The same things were measured in two ways. Each way mixes the same 8 hidden numbers, adds some noise and spreads widely along 6 directions of its own, which tell nothing about the thing.
In the rows, zero is written as 128.
Some things both ways: the first way, then the second way.
[ 91 103 201 140 121 114 176 232 173  84 136 143  57 115 108 127 113 132
 163]
[137 186 123 155 140  92 117  99 120 110  74 161 118 119 134 165  41 152
  60]

[127 139 130 151 122 140 143 154 149 133 109 128 104 142 124  63 137 141
 139]
[113 139 134 132 126 112  79 150 132 124 112 152 147  93 160 146 124 122
  85]

[131 144 147 152 127 132 105 151 149 119 128 128 136 149 127 121  72 119
 165]
[120  96 152 105 146 109 157 118 130 164  73 132 108 138 103 177  96 165
 214]

[161  89 126 144  83 109 115 110 150  95 103 171 114 134  90  69 216 131
 143]
[ 98 114 154 148 111 168 182 116 114 133 103 113 112 235 124 185 120 146
 158]

[119 127 157 161  97 111 122 182 137 131 133 150 152 127  94 106 125 110
 140]
[182 126 165 119 173 137 104 175 133 126  98 153 124  96 146 150  74 173
 151]

[158 111 159 164 130 145 121 152 168 162 121 129  85 143 143 138 112 128
 131]
[116 136 103 150 119 108 125 110 133 119 112 134 115 133 152 161  93 128
 104]

[147 120 119 147 144 124 143 123 127 145 139 127 120 139 108 114 153 141
 134]
[158 128 146 116  98 106 120  86 137 159 135  95 110 110 128  92 161 101
 143]

[174  92 131 169 147 184 100 139 180 144 144 135  64 131 146 147 113 133
 122]
[143  96 155 136 126  86 147 135 120 102  93 165 122 121 111 128 107 118
 166]

[133 104 179 156 132 116 167 130 147 100 125 149 142 130 155 156 166 154
 154]
[128  82 123 108 105 109 140 109 121 128 122 118 108 150 108 143 113 148
 160]

[241  77  94 165  78 146  97 107 202 146  95 190  90 153 106  88 134  75
 101]
[160 123 160 111  95 147  98 123 122  85 145 111 114 166 118 134 122 134
 140]

[110  80 155 151 133  89 199 161 181  30  83 203  88 177 166 112 183 100
 171]
[ 69 157 102 166 100 135  46 109 137  69 152 164 151 148 188 153  87 126
  20]

[106 105 123 174 109 132 121 162 163 104 104 164  81 152 132  51 152 126
 157]
[117 111 139 137 125 125 116 144 130 109 151 140 144 113 157 131 106 121
 132]

[162 127 148 156 139 150 148 106 101 130 163 121 127  97 123 140 210 179
 116]
[ 88 157 132 100 100 168 123 148  99 169 128 109 102 169 132 136 158 113
 134]

[162  94 144 139 116 115 165 124 137 134 129 171 112 127 131 119 177 151
 147]
[ 96 128 117 126  96 109 120 118 103 119 141 143 154  96 116 129  68 118
  70]

[135 108 149 152 139 105 142 124 148 136 114 149  94 145 150 126 157 131
 145]
[149 123 123 146 143 110 180 128 123 175  91 135 155  79 113 153  76 135
  88]

[137 128 128 143 113 114 133 153 150 104 111 135 151 163  88  88 132 109
 151]
[145  93 138 138 135  90 113 111 161  99 130 145 111 142 145 121 168 118
 183]

[147 106 161 156 124 112 130 153 156 137 117 160  97 145 134 135 149 102
 131]
[191 124 161 144 155 141 132 145 140 133  68 141 136 116 132 180  69 168
 117]

[124 126 132 186 128 142  66 124 169 105 108 120  86 140 136  88 125 114
 132]
[128 101 144  93 111 178  90 135 139 120 169 103 103 182 139 140 154 145
 192]

[102 129 205 165 149 125 192 164 137  86 120 113  99 146 166 153 149 171
 180]
[129 106 100 125 117  94  98  79 151 155  56 146 110 115 127 170  97 155
 107]

[149 139 114 185 117 124 112 105 138 145  93 131 135 168 130  72 161 117
 127]
[154 119 106 125 157 120 124 142 153 183 137 130 140  57 152 115 135 122
 122]

[171 135 124 128 132 151 103 136 150 158 125 120  78 154 114 100  96 131
 151]
[180  66 179 135 148  89 144 124 158 142  42 167 164  70  89 163  97 136
 161]

[166 138 140 173 164 159  79 107 147 156 136 104  84 140 157 153 115 121
 113]
[132 125 122 124 160 137 142 157 136 170 101 156 139  94 120 151 114 126
 142]

[155 126 127 162 143 133 143 156 144 113 151 152 141 141 118 150 107  89
 119]
[153 161 148 110 183  70 179 150 106 167  81 150 101  90 100 125 113 136
 184]

[174 118 163 138 102 158 131 182 187  85 136 151 120 115 104 135  84 104
 126]
[139 171 147 107 143 105  83  91 127 123 100 140  94 134 127 144  71 175
 133]

Other things, the second way, with their names:
j_566: [ 80 137 106 147 126 110 106 145 117  89 139 165 127 137 164 147  97 125
 105]
j_910: [148 138 142 157 126 159 154 115 133 177  94 112 133 157 147 152 127 142
  73]
j_72: [145 143 174 104 113 131  28 111 140  98 123 128 125  99 161 137  68 162
 122]
j_520: [105 132 124 155 142 129  84 145 138  89 140 160 143 126 185 156  82 150
  90]
j_20: [103 145  99 137  86 137 109  90 130 138 196  98 126 137 158  94 153  91
  82]
j_274: [125 154 131 102 138 104 125 105 105 150  81 141  97 132 104 149  63 173
 125]
j_224: [143 132 155 102  89 151  73  95 144 186 117  88 122 108 146 119 151 124
 110]
j_27: [ 99 155 108 155 104 149 101 120 129 153 157  98 116 139 221 134 123 130
  64]
j_475: [124 164 126 152 144 174 133 125 128 153  92 121 103 181 167 190  75 173
 107]
j_586: [ 80 142  94 113 102 107  54  75 152 121 190 109 105 122 178 111 140 116
 139]
j_487: [168 124 136 154 128 133 110 118 151 111 133 122 126 142 165 136 130 136
 107]
j_953: [127  79  87 168 156 115 185 205 147 112 143 164 152 137 140 152 214  73
 147]
j_791: [103  57 123 110  78 144 110 133 138  69 214 113 121 200 127 112 206  92
 194]
j_193: [140 141 168 126 131  81 103 114 126  84  79 143  84 177 137 154 132 149
 174]
j_473: [119 139 132 114 134 129 110 145 134 128 156 131 145 101 127 135 130 112
 147]
j_614: [114  99 156 133  87  98 162  60 133 125 124  95 121 171 101 143 140 111
 181]
j_470: [119  75 168 107 127  71 146 100 112 105 118 151 123 110  93 122  54 154
 206]
j_189: [153 161 166 153 135 131 189  86 127 209  57  96 113 132 132 160  89 139
 131]
j_244: [165 138 135 147 172  96 171 170 131 146 103 158 128  96 129 124 156 101
 154]
j_867: [149 118 170  92 103  90 115 114 132 113 110  90  80 175 120 142 205 121
 225]
j_172: [155 134 154 148  91 162 154 149 102 101 151 107 118 193 138 122 152 105
 109]
j_437: [169 105 195  82  90 180  39 129 147 101 160  98 127 134 138 126 132 137
 178]
j_441: [115 139 163 141 123 100 172 139  91  97  82 147  94 191 116 153 113 126
 169]
j_267: [138 126 112 123 122  97  96  92 155 125 169 108  99 123 162 102 166 113
 163]
j_819: [131 104 130 150 136 107 176 136 139 141 163 125 140 100 145 112 142  87
 173]
j_901: [ 97 156 108 131 129  79 144 100 122 184 140 128 150  52 133 103 112 101
  87]
j_623: [161  92 140 169 116 114 179 155 134 132  98 146 150 122 124 133 169  75
 117]
j_491: [150 154 153  82 140 153 104 184 101 127 122 125 109 132 117 154 109 159
 153]
j_930: [123 102 136 129 116 107 127 137 119 125  86 148 122 126 131 157  99 136
 133]
j_220: [124  83  88 150 107 137 147 114 150 135 174 119 144 130 140 126 147 101
 112]
j_829: [136 146 162 142 131 103 113 114 140 147 136 117 142  89 168 109 139 110
 120]
j_55: [202 153 181 138 135 178 140 125 132 151 130  93 127 147 136 128 110 149
 116]
j_35: [138 146 138 133 108 102  86 100 141 120 195  93 137  76 186  92 125 112
 105]
j_931: [112 133  99 114 122  99 163  96 112 164 118 124 102 123 102 135  91 134
 139]
j_419: [124 112 135 142 128  72 186  85 119 131 126 140 132 109  94 115  85 112
 158]
j_318: [110 184 100 106 133  99  81  84 123 133 211 118 103  82 162  68  87 132
 112]
j_279: [ 91 131  95 144  96  92 133  48 134 109 208 114 119 140 137  81 119  96
 128]
j_303: [121 116 121 119 144 151 134 174 126 126 131 159 139 135 111 151 124 123
 144]
j_643: [ 92 107 146 130  84 115 149  85 109 111 170  98  99 188 144 109 129 124
 166]
j_374: [135 117 149 130 124 157 116 145 120 126 176 120 128 141 167 102 122 142
 118]
j_993: [145  95 137 135 111 108 180  94 125 142 138 107 118 141 111 115 123 118
 160]
j_943: [131  76 130 129 101 139 101 127 149 109 148 121 142 150 143 142 161 127
 121]
j_678: [ 86 157 140 138 162 181 210 179 108 194 102 126 111 205 130 173 166 121
 183]
j_795: [181 150 161 121 115 121 104 128 121 123 138 110 130 107 137 106 124 131
  85]
j_921: [137 137 101 130 103 132  90  87 148 146 188  93 140 101 159 103 135 119
  66]
j_585: [159 167 138 123 147 157 143 151 133 187 132 106 135 108 132 128 163 112
 114]
j_25: [113 129 122 109 138 152 150 141 132 166 141 109 123 146 121 156 150 125
 175]
j_168: [142  89 139 146 143 138 174 211 116  99 139 171 176 107 110 148 117 100
 131]
j_530: [139 139  78 160  96 122 164  57 151 171 163  64 111 146 156 129 158 101
  90]
j_983: [ 74 158  82 143 131 117 131 116 132 125 152 123 111 166 159 163 138 125
 122]
j_422: [127 123 132  93  99  83 146  59 130 214  96  79 104  91 104 124 132 125
 159]
j_94: [123 146 138  95 125 124 117 151 105 156  81 122 108 126 118 172 105 155
 131]
j_939: [160 126 172  91 135 116 133 150 118 131 111 131 109 140  86 123 169 120
 191]
j_853: [ 91 156  93 166 151  98 130 161 128 112 125 176 144 104 162 151 115  99
  90]
j_794: [147 162 124  78 118 105 115  51 134 156 149  73  57 156 110 115 131 150
 203]
j_512: [102 136  89  98 126 144  78 106 148 152 132 136 115 123 124 152 113 142
 127]
j_196: [150 148 128 107 147 144 118 174 118 134 110 130 108 144 130 162 134 147
 136]
j_699: [160  50 118  91 105 135 110 186 138 107 198 139 169  58 100  96 157  79
 162]
j_177: [106 113 121 109  66 122  72  73 140 104 144 122 129 130 112 131 115 104
 120]
j_882: [168  93 156 101 136 164 107 176 129  63 172 147 127 164 102 132 127 142
 188]
j_576: [154 120 140 159 147 116 187  87 149 167 119 120 118 145 128 114 146 117
 158]
j_247: [117 165 153 151 153  95 150 165 103 115 124 147 120 140 162 128 138 124
 127]
j_707: [140 150 145 129 149 130 116 166 126 128  90 149 126 128 137 165 121 136
 125]
j_141: [150 105 102  99 145 135 179 162 128 158 170 114 105 134  96 114 180 103
 209]
j_579: [152 143 147 130 126 148  95 134 130 136 133 135 111 130 163 103 131 126
 118]
j_606: [198 111 140 187 190 193 222 218 147 183 113 149 176 126 139 143 174 101
 105]
j_871: [100 114 111 110 116  96 124 130 127 154  92 147 131  94 109 156 118 113
 139]
j_905: [140 141 152 150 137 131 118 124 142 124 123 135 136 139 152 137 129 130
 112]
j_363: [125 106 131 135 140 113 155 131 126 119  95 132 100 165 138 182  96 157
 183]
j_755: [155  72 175 159 115 128 129 156 137  74 116 144 152 144 151 157 118 126
 142]
j_47: [ 53 158  85 164 102 108 163  65 114 146 185  97 102 162 185 117 101 115
 106]
j_482: [239  79 174 136 179 164 111 235 168 140  83 165 169  70 144 149 178 122
 139]
j_21: [ 60  88  78 119  69  97  66  75 143  56 233 153 123 140 136  70 145  73
 149]
j_994: [148 124 133  89 127 136 127 137 121 140 109 106  91 154 108 168 121 157
 183]
j_926: [ 82 165  77 117 118 131  73 158 121 141 216 122 139  59 192  96 119  98
  75]
j_599: [170 126 132 149 182 167 123 184 159 158 121 154 165  81 161 154 111 143
 100]
j_445: [ 92 178 147 116  84 142 120  57 109 170 160  73  95 156 152 105 102 126
 125]
j_693: [120 150 128 139 150 117 138 108 134 143 141 136 102 144 149 111 133 124
 159]
j_307: [127  97 140 156 117 134 146 124 141 129 133 132 143 142 150 134 135 108
 132]
j_947: [147 137 171 134 131 104 119 127 122  84  95 144  86 190 141 140 139 138
 173]
j_630: [117 121 101 150 121  97 143  92 140 137 161 122 119 132 153 104 149 106
 117]
j_648: [152  97 110 159 168  56 154 128 153 102  67 182 121 110 125 172 103 137
 160]
j_718: [104 106 124 107  92 138  89  75 133 116 141 127 116 146 116 139  69 150
 138]
j_703: [152 135 135 140 158 188 133 172 138 167 147 139 154 109 148 126 118 128
 102]
j_262: [125 144 144 160 129  79 109  83 130  90 157 145 116 117 174  92  80 131
 117]
j_886: [120 163 113 159 130 112 128 122 125  97 171 137 125 126 166 117 102 107
 104]
j_96: [202 148 148 158 190 177 197 224 130 198  95 145 142 111 139 129 179 103
 119]
j_367: [ 70  89 118 101  83 144  98 100 134 127 143 115 106 179 128 153 141 125
 180]
j_392: [125 122 135 146 109 107 146 106 119 113 141 130 125 133 138 118 100 116
 128]
j_744: [109  98 128 124 143 137 112 169 129 110 126 162 142 115 140 170  75 154
 144]
j_501: [128  87 111 135 134  79 110  98 156 118 159 145 134  76 152 109  96 128
 148]
j_946: [119 153 108 140 172  94 143 146 126 120 172 159 118  99 151  96 115 115
 154]
j_165: [128 137 122 133 104 126 115 124 124 141 113 123 136 115 142 146 113 121
  75]
j_386: [ 98 139 136 124  92 106 139  79 125 132 185  87 106 171 137  89 197  90
 157]
j_747: [196 118 161 141 137 112 146 101 141 130  88 124 101 145 124 132 112 150
 150]
j_572: [158 106 142 132  96 111 135 112 119 118  85 110 116 162 122 165 124 147
 101]
j_292: [ 99 140 146 145  96 137 153 107 103 145 134 109 138 139 142 137  84 124
  90]
j_850: [214 102 202 136 116 143 147 147 129 157  86 119 142 121 117 106 173 110
 116]
j_425: [134 131 101 156 126  88 105 109 157 154 124 131 133  82 182 115 159 101
  77]
j_658: [132 143 166 101  70 204 127  80 113 164 140  64  98 202 113 139 112 136
 146]
j_114: [ 92 121 122 118 114  99  88 117 125 100 146 167 129 116 128 107 115 114
 125]
j_902: [119 143 120 169 156 136 155 207 115 137  84 169 174 116 151 189 118 127
  39]
j_102: [135 145 128 168 159 120 204 149 129 151 113 144 125 152 128 137 167  90
 152]
j_541: [152 168 168 136 139 145 115 165 116 122 107 109  89 188 182 149 166 148
 135]
j_962: [133 130 127 120 117 134 125 111 130 152 127 114 126 136 124 135 131 134
 109]
j_418: [ 71 178  79 157 105  97 150  71 104 144 175 126 118 124 154  92  85  97
  61]
j_330: [128 167 152 135 139 109 116 112 120 131  86 151 104 132 140 137  82 140
 131]
j_226: [140 158  84 152 102 113 106 104 138 125 205 102 128  98 182  84 148  88
  54]
j_611: [174 117 144 125  92  68 178  55 119 173 118  70 109 105 105 102 122 123
 126]
j_834: [111 149 122 150 166 123 123 162 129 146 101 175 158  70 153 163  57 138
  93]
j_265: [130  93 142 106 102 118 137  76 138 169 128  92 126  98 117 136  87 138
 168]
j_649: [ 63 161 114 137 138  97 152  89 115 170 115 130 121 103 148 162  36 145
 136]
j_238: [199 115 160 129 175 129  97 187 146 104 103 191 154  89 119 121 127 136
 120]
j_19: [ 69  90 104 137 122  74 228 136  99 115 159 164 129 142  73 108 144  63
 204]
j_642: [ 87 154 106 159  96 116 158  59 116 140 159 107 119 154 144 119  94 111
  90]
j_540: [167 116 150 120 131 122  82 152 143 132 149 133 151  76 155 100 155 119
 103]
j_183: [181 103 169 149 135 108 103 132 149  78 148 149 120 136 159  90 156 117
 158]
j_466: [ 75 106 119 159 138  90 134 133 138 116 136 178 168  78 148 134  95  94
 129]
j_468: [188 113 110 140 193 144 159 234 147 166 169 159 163  40 152  96 174  87
 140]
j_498: [132 114 137 130 110 130 147 120 126 146 123 115 117 174 120 123 186 115
 123]
j_194: [122 123  82 133 126 110 168 111 121 121 194 129 106 142 118  93 132 102
 148]
j_97: [177  68 185 111 134 128 161 197 122 103 145 118 114 172 122 117 223 116
 227]
j_42: [109 166 129 125 142 144  95 153 125 163 106 150 137 105 152 145 112 132
  86]
j_342: [107  95 130 134 119  93 127  84 149 106 143 136 131 132 124 138 114 122
 178]
j_83: [113 137 124 143 132 142 154  96 134 192 165 108 129 122 155  93 136 120
 113]
j_399: [ 86 155  63 111 114 160  75 119 138 181 184 109 121  91 181 118 115 122
  74]
j_273: [152 154 157  98 138 157 143 116 128 167 152  97 107 140 106 118 138 126
 190]
j_593: [121 191  67 148 153 136 151 132 126 193 190 130 160  41 150  94  92  94
  40]

Some of these things the first way, each followed by its name:
[140 127 170 156 145 152 143 123 120 101 140 127 107 123 163 145 183 172
 149] : j_367
[158  81 152 156 122 163 143 132 171 101 125 174 116 121 161 129 197 151
 124] : j_47
[109 127 122 194 176 109 133 125 140 111  98 142  73 188 175 110 185  87
 125] : j_482
[149 132 163 138 130 149  74 126 141 136 147  99 101  93 105 129 158 155
 112] : j_703
[136  95 145 176 175 144  79 132 196 131 130 117  61 138 155 167 102 103
 113] : j_747
[147 113 137 173 135 137  98 125 158 164 123 129 112 136 138 122 140 124
 115] : j_566
[145 119 168 125 167 145 124 130 177 118 137 106 130 125 147 175 104 145
 129] : j_630
[108 127 184 115  87 122 181 170 148  67 101 130 127 116  99  59 183 190
 178] : j_943
[132 130 134 131 150 146 115 141 170 112 139 119 143 118 121 125 108 132
 119] : j_97
[113 118 184 184 168 147 140 174 174 106 114 121  51 155 186 155 143 120
 131] : j_648
[191 115 108 154 120 117 114 119 134 101 137 175 121 147 103 126 159  70
 113] : j_273
[200 102 112 129 113 137 127 100 167 195 123 139 142 128 105 110 116 145
 117] : j_611
[132  91 141 159 149 154 116 133 159 142 121 153  56 132 169 108 206 148
 116] : j_755
[155 125 163 114 101 129 155 147 172 107 105 136 132 124 108  93 130 151
 145] : j_921
[110 115 150 134 150  76 115 117 132  98 117 124 105 141 102 122 206 117
 133] : j_606
[165 109 112 161 126 153  80 100 183 152 105 112  76 132 119  79 134 141
 115] : j_20
[116 132 133 139 146 105 153 127 128 123 125 132 149 136 125 103 171 138
 127] : j_540
[182 108 110 170 167 135  52  67 162 180 133 104 110 156 137 168  92 112
 123] : j_21
[126  90 171 136  98  96 214 168 172  82  97 172 125 146 122 100 157 145
 173] : j_572
[183 134 118 154  97 159 119 138 141 130 115 155  75 132 110  55 179 122
 110] : j_473
[139 145 149 160 143 128 153 142 121 150 134 117 110 153 136 126 107 146
 163] : j_871
[138 125 163 145 132 124 131 155 149 124 134 129  90 123 122 128 128 127
 133] : j_593
[127 156 147 144 134  96 120 127 105 129 130 119 138 136 109 112 156 122
 136] : j_25
[137 108 130 112 153 121 138 159 187  85 122 159  79 169 134 127  57 102
 181] : j_614
[151 107 141 155 120 139 120 138 140 123 150 131 140 118  93 128 159 140
 126] : j_579
[166 113 121 146 124 137 130 135 127 147 137 162 124 149 122 112 173 122
 128] : j_819
[136 135 150 132  96 148 105 165 142 129 125 119  89 120  86  60 147 157
 149] : j_342
[138 138 192 118 121 109 190 180 150  79 121 151 156 137 128 147 135 121
 148] : j_983
[157 127 153 162 109 121 141 152 135 135 141 158 139 115 115 132 140 108
 112] : j_491
[156 112 161 171 135 124 121 133 140 158 132 149 137 142 152 166 154 112
 121] : j_363
[ 77 154 132 158 148 158  49 155 130 182 137  68  44 122 111  46 119 179
 147] : j_466
[144 110 176 114 149 147 134 151 131 124 186 150 158  97 143 202 116 159
 148] : j_470
[227 111 120 129 106 145 122 135 174 124 135 151 148 148  78 145  97  85
 117] : j_96
[ 98 123 166 179 140 107 131 137 119 118 122 152 111 141 166 124 196 134
 142] : j_744
[145 136 102 157 167  95 151  98 135 151 122 140 161 192 152 144  63 102
 168] : j_422
[132 138 195  96 162 123 222 189 127  44 163 153 123 113 140 187 157 135
 143] : j_585
[137 108 166 135 143 112 171 150 158 133 125 143 130 131 136 151 151 132
 125] : j_226
[161 108 143 151 149 153 109 153 153 134 164 134 102 121 120 169 113 115
 117] : j_330
[222  95  62 154 141 116 110  71 171 164 114 194 190 169 133 137 149  45
  67] : j_247
[149  90 129 175 172 165  76 128 174 161 158 122  57 115 146 161 124 125
  96] : j_441
[199  81  93 166  83 122  81  95 158 134 117 175  85 141  81  78 152 105
 138] : j_658
[134  78 109 168 173  61 133  72 139 102 114 182 131 178 159 162 206  76
 130] : j_279
[144 141 126 127 149 122 147 116 124 147 138 128 142 134 126 113 139 147
 134] : j_901
[180  88 107 152 128 134 101 111 164 136 127 165  85 149 123 116 143 108
 130] : j_419
[172 137 138 148 159 146 115 127 164 149 133 121 149 149 145 168  89  99
 110] : j_267
[224 116  99 168 148 174  49  69 196 236 109 103  79 148 150 129  68 115
  88] : j_165
[182 124 138 131 119 127 115 109 168 136 114 127 136 133 108 120 114 126
 127] : j_962
[167 136 115 134 112 137 148 123 135 132 124 134 142 148 103  84 119 147
 156] : j_224
[111 111 124 156 171 110 172 135 137 118 120 189 120 158 189 123 199 103
 114] : j_35
[121 121 130 155 122  90 150 158 118 130 131 181 147 154 121 112 154  95
 144] : j_72
[151  99 137 162 124  79 103 125 158  97 118 173 122 150 115 145 142  58
 128] : j_882
[139  91 156 154 152 117 155 157 144 115 142 175  97 132 151 165 194 104
 111] : j_886
[ 88 141 201 127 118 139 165 189  94 122 161 120 106  91 120 107 176 214
 177] : j_265
[ 50 107 182 170 169  86 180 167 164  70  90 130  45 162 173 111 174 139
 171] : j_530
[175 101 146 125 130 134 129 109 185 103 112 140 117 132 130 133 144 133
 130] : j_910
[175 139 125 182  82 138 121 103 108 196 117 124 129 110  95  53 210 162
  96] : j_94
[154  98 133 136 115 176  94 176 212  97 129 132 100 127  89 103  82 120
 131] : j_183
[136 130 142 136 160 128 152 154 146  80 154 133 108 127 120 149 115 112
 133] : j_939
[ 94 127 148 170  98 118 136 171  98 128 132 161 109 128 114  57 198 152
 159] : j_649
[102 126 138 152 173 103 122 152 172 126 135 126 157 141 134 159  86  86
 112] : j_541
[194 105 121 135 113 161  94 128 160 146 150 127 100 127  83 122  89 139
 148] : j_19
[104 135 184 143 147 139 168 185 176  72 102 113  78 155 149 115 124 141
 163] : j_953
[206  62 131 146 134 147 142 126 194  62 121 217  75 137 164 160 196  75
  98] : j_55
[ 88 124 178 135 170 161 119 189 142 119 168 101  36  97 136 137 128 175
 145] : j_189
